There are 3 ways to turn a row about zero (a turn may also mirror it). The second row of each pair is the first, turned, with some noise. The first 27 pairs use one turn. New pairs use 3 turns, one after the other, and a turn may come again.
In the rows, 128 means zero.
Some pairs, each with its turns in order after it:
[106 143 108 135 151 150 155 100]
[170 115 129 151 106 138 109 122]	fufo

[ 80 117 135 136 141 174 112 165]
[147 129 180 151 146 105  82 120]	Zamu

[144 116 141 167 142 133 157 152]
[131 145  86 136 125 159 147 145]	fufo

[124 134  89  82 160 110 117 170]
[137 165 167 146 136  85 132 172]	fufo

[102 152 111 131  94  80 157 105]
[127  79 172 161 143 159 145 129]	fufo

[125 156 138 155  78 179 139 118]
[160  82  94 107 156 136 136  98]	fufo

[147 126 121 121 168  87  97 105]
[146 140 153  96 115 131  78 133]	vebu

[153  86 131 129  91 133 115 148]
[182 120 124 134 156 144 145 141]	Zamu

[118  85 163 141 116 103  92 107]
[104 123 156 113 156 183 104 140]	vebu

[113 155 171 152 139 116 156 134]
[ 92 134 111 143 151 146 101  98]	Zamu

[163  87 141 168  84 108 106 116]
[ 82 111 128 110 110 181 117 162]	vebu

[151 101 147 139 160 122 101 145]
[ 95 168 105 122 113 129 118 146]	fufo

[142 163 142 158 149 102 151 121]
[124 136 118 173 148 166 117 128]	fufo

[148 176 122  96  80  92  99 104]
[146 148 180 153  83 133 137 184]	vebu

[130 128 153 107 158 177 113 171]
[147 175 160 104 161 111  95 124]	Zamu

[105 103 156 107  77 176 106 154]
[140 116 125  46 144 112 146 122]	fufo

[153 148 117 163  82 149  89 162]
[170 117 141 108 118 184  89 149]	Zamu

[108 101 170 133 112 146 138 173]
[150 131 147 155 186 139 110 117]	Zamu

[129 154 120 123  89 104 111 177]
[159 149 109 162 102 162 145 153]	vebu

[161 116 138  90 171 161 130 131]
[144 175 132  94 140  92 143 116]	Zamu

[113  88 152  81 136 152 164 127]
[130 129 137  90 173 118 178 111]	vebu

[ 96 143  87 138 152 176 174 143]
[122 125  97 150 128  75 151  73]	vebu

[ 81 173 144 178 179 148 126 104]
[ 83 124 119 148 101  96  55  95]	Zamu

[ 94  80 109 134 179  93 102 106]
[123 158 154 100 136 154  77  67]	vebu

[109 156 128 151 166 133 156  99]
[ 91 131 115 140  99 105 111  91]	Zamu

[ 92 134 164 141 165 115 144 142]
[132 149 136 120 135 177  97 158]	fufo

[130 127 107 169 142 129 147  77]
[ 72 129 136 121 115 101  92 112]	vebu

New pairs. What belongs after each?
[ 80 172 132 130  98  89 160 171]
[184 141 157  68 132 119 148 167]	Zamu fufo Zamu

[151 106 178 166 128  95 155 133]
[ 82  76 156 121 107 122 125 113]	Zamu vebu fufo

[ 99 137 161  96  88  88 130 116]
[ 96 159 118 137 136 120  71 159]	Zamu Zamu vebu

[134 118 173 165 147 173  98 120]
[145 108 124  82 125  64 142 121]	vebu vebu Zamu

[140 125 177 173  79 111 143  90]
[130  55 117 113 151  86 167 124]	Zamu vebu Zamu

[ 80 104 135 121 128  80 147  88]
[148 108 142  67 137 128  80 120]	fufo Zamu vebu

[105 153 129 151 163 127 152  98]
[133 118 121  99 134 131  73 153]	vebu vebu Zamu

[ 86  95 126 139 148 144 179 152]
[106 115 141 101 132 124  85 187]	Zamu vebu fufo

[159 104 149  81  96  81 144  94]
[ 81  90  93 127 130 151 128  69]	Zamu Zamu Zamu

[ 83 139 103 126 105 143 149  82]
[ 98  81 162 118 116 121 160 104]	fufo fufo Zamu

[170 167 148 164 116 170  88 111]
[190 121 113 107  88  86 122  97]	vebu vebu fufo

[102  88 155  84 131 111 172  85]
[131 160  70  96 186 147 122 114]	fufo vebu vebu

[151  84 131  83  77 106 123 110]
[147 169 107 142 172  86 100 137]	fufo vebu vebu

[ 99 141 111  81 142 172  79  90]
[155 150 150  82 187 141  87 131]	fufo vebu Zamu

[126  81 148 124 158  92  81 139]
[157  88  93 117 181 115 111 137]	Zamu Zamu fufo

[102 130 157  87 115 155 151 154]
[134 120 122 114  94 170  95  96]	vebu fufo Zamu

[167  77 107 170 169 102 123  95]
[186 160 123 166 150 106 172 115]	fufo fufo Zamu

[ 91 162 161 171 105 164 155 115]
[185 131 178 141 136 167 101 146]	vebu fufo Zamu

[ 94  88 143 123 121 109 147  84]
[132  86 107 165 114 150 159 140]	Zamu Zamu fufo

[ 78  85 140 174 125 142 131 159]
[153  70 133 124 103  86 125 165]	Zamu fufo fufo

[ 90 162 155  87  85  99 159 149]
[180 153 137  58 127 128 103 109]	fufo vebu vebu

[169 103 109 115 146 140  90 149]
[149 150 148 100 127 154 165 100]	vebu vebu fufo

[133 110 117 130 132 110  97  99]
[132 157 103 111 109 146 129 131]	vebu vebu fufo

[ 93 129 153 129 177 143 168 176]
[144 165 120 115  84  91  70 118]	fufo fufo vebu

[134 101 170 179 137  83 173 111]
[172 150 102  94 115 137 200 148]	fufo fufo Zamu

[156 158 104 137 137 143 164 127]
[135 148 143 154 109 170 136 107]	fufo vebu vebu

[178 133 158 149 164 147 159 169]
[107 140 137 128 155 200 121  85]	vebu Zamu Zamu

[129 161 112 129  81  98 116 170]
[ 85 141 102 148 105 148 147  86]	vebu vebu vebu

[157  87  88 148 157 122 167 156]
[104 157 126 114 170 142 192 141]	vebu Zamu vebu

[121  78 175 109  96 125 109 109]
[119 143 132  46 120 146 128 145]	vebu fufo Zamu

